The rows of a group lie close to one hidden flat surface of 9 dimensions, which may be shifted away from zero. Surfaces can cross.
Known rows, each followed by its group:
[ -1.6  23.5  12.2 -25.7   1.1  13.0 -12.4  -9.5  16.2  17.2  14.8  -0.6
  18.4  25.4 -17.8  32.5 -13.6  -5.8] : K_953
[-16.6 -17.8  28.4   0.7   6.0  14.1 -53.9   7.4  19.0  -4.9 -40.5  -6.5
 -10.2 -17.1 -28.6  23.3  -4.9   2.8] : K_158
[-16.9  20.9 -40.9  -9.3  21.0   8.2  -2.1  34.8  22.8  -0.1 -40.1   5.7
  20.8   0.1 -17.4  42.5  24.7 -12.1] : K_571
[  2.7 -24.5  22.9   4.7 -25.4 -16.0   4.2  -1.5  15.3  13.4   0.1 -25.3
 -28.8 -17.2  22.0  11.5   1.0   4.6] : K_158
[-14.8   3.9 -26.9 -12.0  -3.8   9.7   2.1   8.2  11.2   4.3   8.5  -9.1
   3.1 -12.0   4.6  10.3   3.6  -6.6] : K_571
[ 14.2 -21.2  -9.0   5.2  24.2  12.3   0.7   0.8  10.0  -5.6 -19.5   7.7
 -41.6 -42.2  29.4 -24.1  -1.6 -12.0] : K_246
[  3.2  12.1  -8.6 -11.6  13.0  11.2  13.2   0.5 -12.8  11.3   6.5   4.3
   9.5  20.3 -10.1  20.1   0.3   4.0] : K_953
[ -1.4  31.6 -14.6  18.6   9.8  28.8 -32.0 -24.0  15.3 -28.8  15.5  15.7
  11.2  27.1   5.5  -8.7  19.3 -18.0] : K_246
[ -3.7 -22.4  10.9 -14.0 -27.8  -9.5  20.9   4.1  16.0   2.0  -7.9 -14.5
  13.9 -15.7   8.1   0.9  -1.6  -1.0] : K_571
[  6.0  11.7  -7.7  -3.4  -1.6   4.6  -0.3 -10.2  -7.1  14.6   6.6   3.6
  -8.5   5.1   9.6 -11.6 -24.4   1.9] : K_571
[-12.8   1.7  -8.9  -8.1 -10.3  20.6   7.3 -19.7   1.0  12.2  25.8 -15.3
  -8.2  -7.4  -3.2   0.1 -16.8   2.7] : K_571
[ 18.1 -13.4   7.7  -3.0   2.9 -31.5  24.2  13.5  -9.4 -12.2  15.7  12.6
  10.0  -8.7  17.6 -25.7  15.9  -9.4] : K_158
[ -2.6  -4.4 -18.1  -5.0   5.8  -7.3  -6.4  17.9  25.9  -7.0   0.9   2.3
 -14.7 -34.5  18.2  -7.6  10.8 -20.9] : K_571
[ 14.3  -3.5   2.3   3.6  16.6   1.9 -20.2   0.5 -13.0  17.8   8.6  -2.0
 -48.2 -10.1  22.4  -1.8 -14.5   4.2] : K_246
[  9.1 -24.9   8.6 -10.4  11.5  -8.0  -1.6  16.0  -7.1  -4.3   5.8   2.5
  -6.1 -17.9  13.1  -6.0  11.3  -3.7] : K_158
[ -0.1   5.4   3.3  10.0  14.9 -44.5   5.1  26.6 -20.2  11.7  -7.0   8.8
 -18.9 -14.5 -26.7  -8.5 -11.0   9.1] : K_953
[  6.3  -1.5  41.6 -15.4  12.1 -10.4  37.4 -12.1 -14.7  11.5  13.2   7.6
  16.7  12.8 -53.2   9.9 -13.6   8.4] : K_246
[  2.0  -4.2  23.6 -11.7 -14.0   5.4  -7.4  -8.1   7.0   1.9 -12.3  -0.3
  22.3  16.0  -3.7   9.2 -11.0   2.4] : K_158
[ 10.1  -9.6  14.0  -7.1  -1.9  -4.6   3.5  -4.8  30.3 -21.3  36.3   0.7
   3.0 -10.1  22.6  -5.6  33.4 -26.8] : K_571
[ -2.3  24.4 -13.4  21.0  -6.0   3.1  -6.2  -4.7  31.1 -16.9 -19.8   5.8
  11.0  17.6   6.9  11.0  24.5 -13.4] : K_953
[  5.8  21.9 -32.6   8.4  18.1 -12.5  -4.6  15.8  -6.6   6.3  -3.9  14.5
 -19.4  -5.3  14.9 -13.9  -6.2  -4.4] : K_571
[-13.6  19.5 -26.0  37.8   7.4  12.4  -8.7  -7.2  -8.1 -22.0  -4.3   3.3
  -4.3  13.3 -10.9  -5.2  23.6   2.3] : K_246
[ 24.8 -14.4  24.3 -10.9 -21.8 -25.6   9.9   1.1 -13.2  19.1  11.6  -4.6
  -1.2  16.8  39.5  -0.9  -8.2   9.0] : K_158
[ 18.3 -13.2   7.7 -21.2  -6.6  -7.8  43.6  -1.2   0.5  -3.8  -3.6   9.8
  30.7   0.2  13.2 -13.0  -0.9  -7.6] : K_246
[ 14.8   5.6   1.2   9.5   5.7   3.9  25.8 -12.3 -11.7 -11.6   3.0  12.4
  15.9  23.2   5.8 -10.2  12.4  -0.2] : K_158
[  7.6  27.1   4.7 -17.3  11.1 -21.5 -64.8  17.3  25.4   9.4  17.3  19.5
 -15.2  -9.9  15.9 -13.3 -24.3 -24.2] : K_246
[  1.8  -4.5  -1.3   5.0 -13.2  -0.3  -2.1  -2.5   0.0  14.8  -7.4 -12.7
 -19.0   1.3  20.6   9.9  -7.8   8.8] : K_246
[ -5.1   6.3 -11.9  -5.8  -4.5  34.1   0.7 -23.2 -20.6  15.7  33.7 -17.7
  -4.1  24.2   5.3  20.6  -3.6  13.0] : K_246
[ -9.0  -4.4  -8.0   1.4 -25.9  10.9  10.2  -8.2  -7.9  16.4 -13.5 -17.8
   0.6   7.4   6.4  10.0 -16.7  16.7] : K_246
[-10.4  15.2 -24.2   8.5   3.9 -35.6 -20.7  32.8  -1.2  -6.3  -2.6  12.7
  -0.6 -18.1  -4.3 -21.6   0.8  -8.9] : K_953
[-12.5   0.5 -14.0  -9.2   3.9  23.8  -8.4 -13.2  19.4   5.4  19.7  -9.6
 -25.7 -30.5   0.8  -5.3 -14.1 -10.1] : K_571
[ -1.8   0.7  -1.0   2.8 -10.5  18.4 -10.3 -11.3 -15.6  14.7 -11.1 -12.3
  -4.0  21.3   7.6  13.6 -14.2  19.3] : K_158
[ -7.0   9.0 -19.3  21.1   8.2  22.1   3.3 -13.8   4.5 -23.0   8.0  -0.1
   2.1   7.4  -2.0   0.3  30.9  -6.4] : K_246
[ -2.8   6.1   7.7   4.2 -11.4  28.4 -20.5 -21.3  -4.2   9.1 -19.4  -5.8
   7.0  29.3  -1.6  18.6 -14.1  12.7] : K_158
[ 0.4  5.5 -0.9 -4.6 -6.3 -6.3  5.4  1.5  7.8  6.5 -3.6 -0.5  6.0  3.8
  1.5  7.6 -3.8 -2.3] : K_953
[  9.2  -0.7  39.3   8.0   7.7  -7.9 -30.1  -7.3  25.4 -27.0   3.9  15.2
   4.7   5.4  -7.7  -8.8  17.1 -18.5] : K_571
[ -3.5  14.2 -35.0 -12.3   1.4 -12.1  41.2  19.5   5.5  26.4   7.7 -12.1
  -4.5  -0.3   3.6  33.2  11.7  -1.4] : K_953
[ 11.5 -15.8  31.1  26.9   1.2   3.1  15.2 -21.3  -1.4 -17.8 -36.2   5.8
  -5.1   5.8  -8.9 -11.4   5.2   7.5] : K_953
[  9.0   8.6   7.2   2.6 -14.2 -17.8  -1.2  -1.2  -1.0  10.1  -7.8   3.3
   3.4  15.5  12.5  -2.8 -13.4   3.5] : K_953
[  0.7  -3.5  20.7  -2.4  27.3  -8.0  -1.4   5.0 -22.5  10.5   5.2   5.1
 -15.8  -5.5 -40.0   4.8 -11.3  11.4] : K_953
[  4.6  -6.7  -5.3  -3.5  16.7   3.9  13.3  10.3 -41.2   9.4  -3.8   2.8
   2.6  12.1 -11.8   7.0  -1.4  18.9] : K_158
[-16.5  22.0  -4.2  -1.7   5.9  30.0 -31.2 -18.7  24.6  -5.9  16.4  -3.5
  -0.7   3.3 -19.7  10.9   0.2 -11.6] : K_571
[  3.8 -16.5  10.9 -30.8   9.8  19.8  14.3  -6.0 -15.7   1.6   9.1   6.9
  22.3  -4.8 -14.7  -6.1 -17.6   2.7] : K_953
[-19.0  18.8 -32.5   8.9 -16.1   9.7  15.0  -7.6  -2.7  -2.6   6.8  -7.6
  16.9  11.5  -7.3   1.2   3.9   4.8] : K_158

New rows. What belongs after each?
[ -4.1  23.6 -11.9   9.3   7.1 -12.9 -29.9  15.1  -4.2  -3.2 -15.5  14.0
   7.0  11.6  -5.8  -5.3  -6.4   0.0] : K_571
[ 10.2  -3.4   1.4  -9.7  61.5  12.3 -14.6  16.1 -16.3  -9.1  29.6  17.9
 -22.3 -11.4 -16.0   8.0  27.3 -12.0] : K_571
[-13.7 -24.1  10.8 -24.2 -27.9  -6.3  -8.8  13.2  11.0  -6.0  14.2 -16.4
  26.4 -12.5   6.4   4.4   6.7  -4.2] : K_571
[  6.0 -16.3  45.4 -24.1  17.5  28.1 -26.5 -18.0  11.5  -1.3   0.0   5.5
   0.2  -7.9 -22.5   9.2 -16.1  -5.4] : K_571
[ 11.3  24.4 -16.2  25.1   7.6  -0.3  27.9 -14.3 -17.7 -18.1   4.2  18.7
  18.6  38.5   0.9 -12.0  23.2  -0.7] : K_158
[ -9.4  11.7   5.2  -8.8 -10.5 -12.7  -9.6   7.6  24.4   1.2   9.4  -4.3
  11.5  -0.8 -10.6  14.2   6.0 -10.7] : K_246
[ -2.7  -9.8  21.9   9.6 -15.9  -7.2  -7.9  -8.2  27.7   0.7 -11.1 -13.2
 -18.9 -11.5   2.9   9.6   0.8  -3.7] : K_953
[  2.1  -8.1   9.4  -3.9   3.5 -32.8  22.2  18.3  24.2   8.4   3.1  -5.0
 -19.2 -31.8  -8.5   7.5  10.0 -10.7] : K_953
[ 16.7  -3.2  -6.7  15.3  -3.6  -3.6  -2.0  -4.5 -15.3   7.1 -17.8   2.4
 -22.6   4.7  35.2 -14.1 -10.6  10.3] : K_246
[ 14.1  -6.9  17.2  -0.5  -1.1 -13.7  14.3   2.3   8.7  -8.2  -2.6   6.9
  10.0   5.6   7.4  -1.2  14.2  -7.3] : K_571
[-12.9  13.9 -14.2   0.0  -6.9   2.2  -1.6  -1.7 -19.2  13.0  19.8  -9.2
   4.8  18.8 -13.0  12.3  -3.9  13.2] : K_246
[ 10.5  -2.8  18.1  22.9   3.7 -38.8   5.6  17.4   5.7 -24.7  -9.6  13.3
   8.4   1.9  -0.3  -9.0  33.8  -8.8] : K_571
[-11.0  19.6 -37.0 -20.4 -20.6  -8.0 -32.0  18.5 -21.6  31.8  25.5 -10.0
   2.5  10.3  25.2   1.8 -30.5  10.6] : K_246
[ -6.0  -1.0  -6.8  -9.7  -3.0   0.5  -1.3   4.0  11.4  12.3  11.5 -12.4
 -11.0  -8.2   4.5  20.3   3.0  -3.7] : K_953
[ 9.8 -5.2  4.6 -0.6 -0.8 -2.0 -2.7  2.5 -6.9  2.9  6.5 -2.3 -3.7 11.6
 18.5  8.0  8.1  3.1] : K_158
[ -0.3   0.2   9.6  11.6 -19.6  13.1   6.7 -23.1  23.9  -3.5  -0.3 -12.5
  -2.5  12.5  10.9  14.9  10.8  -2.6] : K_158
[ 11.2   7.2 -12.0 -16.2  39.7   2.0 -25.0  25.0  -9.5   5.1  -5.1  20.1
  -9.0  -7.0   3.1   2.4  -3.1  -7.1] : K_571
[  5.6   0.3  -4.3 -21.2  -1.5  -1.8   3.1   4.0 -10.4  19.1  34.7  -8.5
  -3.3   5.1  14.5  12.7  -4.8   0.5] : K_246
[ 20.6   2.4  13.0  15.1  25.6 -16.7   9.8   3.6   1.6 -14.3   1.5  17.8
  -9.8   2.9   3.2  -6.4  24.3 -11.0] : K_571
[ 12.2 -18.2 -11.6   0.9   4.8  -9.5  17.8  11.0 -24.1   2.6  10.5  -1.7
 -15.2  -7.0  32.0 -11.3   9.2   7.6] : K_953
[-22.3  -5.2  13.3   2.5 -31.6 -18.9 -38.6  12.2   8.0 -23.4  29.0 -10.9
  31.4   4.7  -7.0  -3.9  21.5  -5.1] : K_571
[ -2.6   9.5 -26.1  -1.1  -0.7  -8.5  -8.8  10.3  16.9  -0.1   7.4   3.3
 -15.5 -23.9  23.8 -16.3  -2.6 -14.2] : K_571
[-14.3  10.9 -36.7   6.7   1.0   7.1 -13.4  13.5   9.3   1.8  14.4 -15.6
 -18.3  -2.3  19.1  23.6  25.9  -5.6] : K_953
[ -6.7  -3.3 -18.3  -7.7   1.7  -3.6   9.9  12.8   0.5   1.0   6.2  -3.8
  -1.6 -15.4   4.2  -1.8   6.1  -4.4] : K_246
[ -5.3  19.9 -26.5  10.4  18.9  13.7 -28.4   0.2   1.6 -11.6  23.0   6.5
 -12.1   0.3   7.4  -5.9  15.0 -11.3] : K_246
[  2.7  18.3 -22.8  -6.3  38.0  11.1 -16.2  10.5 -10.4  -0.9  22.3  14.2
  -9.7   5.0  -3.0   8.1  14.9  -9.5] : K_571
[  5.2  -0.6  -7.5  -5.2  14.1  13.4  11.8  -2.6 -16.2   6.8   7.9  -0.4
  -0.8  11.9  -0.5  14.2   7.3   6.3] : K_953
[-20.3  -4.7  21.8 -16.3   0.8  11.5 -40.7  -1.3  28.1 -15.3   4.0   5.9
  14.2 -27.2 -32.8 -10.4 -14.7 -13.7] : K_953
[ -0.7 -17.7  12.0  -4.2 -21.1  12.4  40.8 -26.5  20.5 -22.5  -2.5   1.8
  26.7 -14.3  -2.2 -28.4  -0.8 -11.1] : K_158
[ -4.1   8.8  13.4  15.4 -21.5   0.5  22.6 -20.9  20.4 -13.9   8.6  -8.5
  20.8  22.2 -12.4  11.1  22.9  -4.4] : K_571
[-19.0  12.3 -32.6  10.5 -10.8  -4.1 -18.2  11.3 -24.7  -5.1 -15.6   5.5
  14.9  -2.5  -6.8 -31.3 -23.0  13.2] : K_158
[ -1.5 -10.2 -18.0 -17.0  19.4   3.7   1.5  20.6  14.5  -3.2  11.6  -0.8
 -11.0 -31.0   6.3   8.1  19.5 -15.5] : K_571
[ -6.6  40.9  -9.7  17.9  -5.1  21.7 -15.4 -32.2  14.4   2.2  -1.1   5.6
  -2.5  24.6 -14.4   0.6 -19.3  -2.0] : K_571
[ -0.8 -13.4  -5.4  -6.6  10.4  22.5   6.5  -2.6 -24.6   1.8  -9.5   0.0
   4.5   2.7  -5.4  -0.4  -7.2  13.2] : K_158
[  7.1  11.5 -14.1   5.6  -3.7   8.5  -5.0  -5.9  -5.6   2.0  14.4  -3.4
   0.2  27.9  26.8  11.4  14.6   0.9] : K_158
[  8.0  14.3  -6.0   0.7   0.8 -14.2   6.7   6.0  -8.8   7.2  -3.3   8.0
   8.0  17.4   5.5   1.3  -1.7   2.4] : K_953
[ 10.9 -29.6   2.6  -9.7  27.8  20.5   4.2   1.8  -3.6 -27.7   0.3  11.8
   3.2 -27.9  10.0 -22.0  17.7 -12.1] : K_158
[ -3.7   4.1 -13.3   2.4   3.2   4.3  -2.0   4.0 -19.4  -6.4  -5.8   6.9
  12.6   7.1  -3.4 -10.3  -3.3   6.6] : K_158
[-15.6  16.1 -12.2  23.8 -16.7 -39.3  -0.1  21.8 -26.4  16.4 -22.7  -5.5
   1.3  10.9 -23.1   0.1 -14.1  23.6] : K_246
[  9.2 -12.5  25.1 -27.0   7.9  16.3 -27.1  -7.4  28.1  -6.9  14.9   6.1
   3.1 -13.6   8.9   0.8  -3.0 -20.3] : K_571
[  6.1   8.9  25.1 -19.4   6.0   7.6  -7.3 -10.3   6.4   8.1   8.5   6.5
  15.8  17.1 -18.8  14.2 -14.6  -3.2] : K_953
[  8.0   7.3  35.6   7.6  14.9   5.9  -1.5 -22.1  29.9 -17.3  -6.0  13.9
   0.7   3.1 -25.1   1.1   7.6 -15.3] : K_246
[  3.0   7.1   3.8 -10.8  25.2  39.7   2.3 -26.5  27.9   2.3  14.0   1.6
 -21.4 -12.0  -9.3  12.0  -2.9 -16.4] : K_571
[ -2.7 -15.3   1.0 -21.0  -8.1  24.9   4.5  -9.0  15.0  -0.5  13.8 -12.3
   7.0  -7.1  12.9  15.0   9.4  -7.5] : K_158
[  1.5  -0.1  15.9  12.5   4.7  -9.7  -8.2   4.4   7.1 -12.3 -13.0   5.5
   5.0   5.7  -9.3   3.2  13.5  -2.2] : K_158
[  4.9   0.6  11.5 -42.7  13.7 -15.6  -2.2  18.8  -3.6  -5.0  13.8  29.4
  44.4 -14.5 -21.6 -31.9 -27.0 -16.1] : K_953
[  1.1  -8.2  -4.6  -4.7  -9.4  11.6 -23.5  -3.1 -15.8  -7.7   1.9   4.5
  12.1   4.5  20.5 -22.8 -12.8   4.8] : K_953
[  2.9   3.8  -4.9   1.4  24.2 -24.5   0.8  24.9  -1.3  10.4  23.9  -2.8
 -31.2 -13.9  -4.2  18.2  21.4  -4.8] : K_953
[ 17.5  -5.6  29.7   0.3 -14.6   1.7  -5.3 -19.5 -23.5   3.4 -28.3  12.7
  20.0  28.7  10.8 -22.2 -35.4  16.4] : K_158
[ -1.2   2.7   8.1   8.2 -32.0   9.1  -7.8 -18.8  18.8   6.4 -10.1 -18.3
   0.2  22.4  20.8  20.5  -0.3   4.3] : K_246
[  3.1 -12.2  14.0 -20.8   5.4  34.1  10.6 -16.5   7.5 -12.2  -3.7   3.6
  30.8   7.4  -8.8   5.9   3.0  -5.6] : K_158
[ 11.9   1.2 -15.7 -12.9  13.0  20.4  31.8  -5.7   8.2 -28.8  -9.8  23.4
  45.0   6.2   7.7 -17.4  20.8 -18.1] : K_953
[ -1.7   5.2  13.1   6.7   7.8 -16.2   8.6   6.0  18.8  -2.4 -13.6   6.4
  -1.9  -8.4 -27.2   7.0   4.2  -6.7] : K_953
